The same things were measured in two ways. Each way mixes the same 4 hidden numbers, adds some noise and spreads widely along 3 directions of its own, which tell nothing about the thing.
Some things both ways: the first way, then the second way.
[ 19 -28 -11  -3   7  15  16 -12  -9  -3 -28]
[ 16  -7  13  14 -17 -14  11   2 -15  18  10 -19  -6 -13]

[-10   9   4   9  29  27  12   0   8  -4  -2]
[  7 -23  20  -1  16 -22  -1  -5  10   7  -7  11 -15  -5]

[  5   3  -2  -3  19  10  21  -2  -4 -14   2]
[  1  13   0 -16  -3 -14   8  20  -7  16  11 -20 -13  -4]

[  0  -1  20   4  28  15  26   8 -11   3   0]
[  6  18   6  10 -16   4  -7   1   4   8   8   3  -6   4]

[  6 -30   0  -1  28  -1  15  -8   8 -10 -16]
[ -4  21  11  10 -13 -10  11  -2   0   8  33  -1 -27 -16]

[  5   4   7  21  40  10  20 -21 -12  -2  12]
[  7   6  15  29 -11 -23  -6  -7   2  22  10  -8 -20   1]

[ -9 -12  21  14  41   4  34   3  -7   6 -15]
[ -1  27  10   3 -16   7  10  -3   0  -3  33   9 -21 -13]

[ -5  20  -6  16  31   7  42  -1  -6 -12  -1]
[  6   2   3   1 -11 -11  -5  15   0  15   4 -16  -3  -3]

[-13  -6  20   6  29  26  14   9   2   6 -13]
[  3  -3  15 -14  10  -8  12  -5  -1   2  12  16 -20 -10]

[-5 10  7 -4 15 19  6 -1 -2 -6 11]
[ 13   4   6 -14   5 -15  -7   6  -3  18  -4   2 -15  16]

[ -7   5  -6  -7  14   7  20   3   4 -16  -5]
[  8   3   5 -24   1  -4   2  13  -3  11  12  -3 -14   0]

[ 2  2  8 -8  9 31 12  9 -9  3 -7]
[ 19 -20  12  -7   2  -7   0   5  -3  11  -8   1   2   0]

[ -7  12   7   3  18  18  25   2 -16   0  -5]
[ 16 -19  13  -9  -5   5  -3   5   4   3   0   7   3  -5]

[-13  21  -5  -4  17   6  32   9   6 -22   5]
[  4  -8   2 -26   1   1 -10  18  11   2   0   0  -2  -3]

[ -1  11   7   2  21  19  53  28  -8  -3 -18]
[ 10  10  -2  -7 -22   9  -1  20  -4   7   6 -16   6  -2]

[ -1  -1  12   3  24  -7  40  -1 -23  -3  -6]
[ 13  21   2  -5 -31  21   2   6  -5   3  33  -1 -10  -6]

Other things, the second way, with their names:
Z_700: [  0  23  -2  -7 -10 -15   0  16  -7  21   7 -19 -16   7]
Z_816: [  9   1   7   7 -16  -9   7  11  -8  12   4 -20   1  -8]
Z_904: [ 13   8  -2  -8  -7 -14 -12  21 -10  24 -20 -24   4  22]
Z_419: [ 26 -21   1 -37  -1  22 -17  13   2  -1 -12  13  12  15]
Z_31: [ -1 -14  22  -4  17 -21  12 -10   9   3  11  16 -24 -18]
Z_287: [ 24 -36  13 -10  -2  -4  -3  11  -2   8 -13  -5  13  -3]
Z_549: [ 17 -15   1 -30  -7  18  -9  21  -1  -2 -11   1  17   4]
Z_580: [ 14 -21  15  -3   6 -22   3   2  -6  18  -7  -8  -6  -4]
Z_939: [  2  10  16  10  -5 -14  16  -5  -7   9  21  -2 -20 -13]
Z_265: [  3  -4  19   2   8 -30  13  -6  -4  17  14  -2 -28 -11]
Z_866: [ 12   3   0 -31 -13   9   1  19  -5   7  18  -5  -8  -2]
Z_944: [ 14 -14   1 -29  -6   6   3  22  -4   4  -1  -7   8  -5]
Z_771: [ 22 -21  16 -16  -2  13  10  -4  -4  -2   8  18  -1  -9]
Z_540: [  9   1   4  -3 -11  -8  -4  15  -1  15   2 -15  -4   1]
Z_695: [  6  28  -5 -19 -11   4  -3  17  -7  11  10  -9 -13  11]
Z_319: [-11  33   5   6   0 -27   4   2  -1  19  17  -9 -31  -1]
Z_211: [  1  25   5   3 -17  14   3  -1   4  -4  26  12 -14  -7]
Z_331: [ 13  -1   7   5 -19   2   1   6  -3   9  10  -7  -1  -7]
Z_336: [ 17 -13   7 -30   0  22  -6   9   3  -7  -4  22   7   5]
Z_424: [ -5  19  23  10   9 -26  14 -21   0  11  26  17 -44  -6]
Z_217: [ 10   0   8 -29   0  13   7   3  -1  -6  17  20 -10  -6]
Z_40: [ 10   1   3  -2 -12 -17   0  17  -9  24   4 -28  -8  -1]
Z_325: [ 13  -2  19  20 -11 -18  13  -5  -9  16  14  -9 -12 -12]
Z_685: [  7  14  10   2 -12  10  -3  -3   7   1  18  17 -14  -1]
Z_454: [  3   8   5 -25   1   2   7   9  -2   4  11   5 -11  -2]
Z_76: [ 10  -6  18  16 -18  22  -4 -10  15 -14  13  25   2 -15]
Z_320: [  7   7  -1 -22  -3  -6   3  17  -7  13   3 -10  -6   4]
Z_175: [ 15   3   7 -10 -19  19   7   2  -3  -1  29   7  -8 -13]
Z_692: [ 11  22  -8 -13 -22   1  -7  25  -8  21  14 -24  -9   8]
Z_202: [ 16  -6   9  -1 -10   8 -11  -1   6   6   5  10  -4   4]
Z_204: [ 18   6  15   3  -8  10  -2 -13  -4   4  10  22 -13  11]
Z_186: [ 17  -8  -5 -36  -3   6 -19  28  -1  15 -18 -12   9  21]
Z_858: [  3   9   7   5  -2 -14  -8   7   3  14  -7  -4  -4  10]
Z_394: [-13  20   5  14   0 -41  -2  14   0  31  -1 -31 -18   2]

Some of these things the first way, each followed by its name:
[  8 -15   8  15  31  23  26  -1  -8   8 -21]
Z_325
[-16   7  37  16  35  21  22   3 -28  22  -2]
Z_204
[ 16 -18   2 -15   5  19  20  12  -6  -3 -17]
Z_331
[ -8 -17  27  17  48  17  -1 -13   3  10   5]
Z_424
[ -5 -15  22   7  32   3  23  -1 -12   6 -10]
Z_211
[  0  -9  22  20  44  24  27   6  -8  13 -10]
Z_939
[-10  28  12  -2   9  20  33  12 -29   4   1]
Z_549
[ -7  -5  -3  20  35   9   8 -26   3  -5  -4]
Z_265
[  5   9  -9 -10   2  28  24  10  -6  -6 -14]
Z_287
[-28  46  10   5  14  11  39   7 -25  -2   5]
Z_419
[-15  10  23 -10   9  25  21  21 -13   6  -8]
Z_336
[  3  -3 -19  12  33   6  15 -20  16 -22  -2]
Z_394
[  5 -10  19   4  39  16   6   0   4  -2  14]
Z_319
[-1 -5 23  7 36 28 -5 -7 -1  5 14]
Z_31
[-17  47  -8  -4   5   7  34   3 -15 -19  13]
Z_186
[  0  -4  16  -1  20   4  30   7 -22   4  -6]
Z_175
[ -6 -12  18   9  27   9  21  -6 -18  12 -16]
Z_76
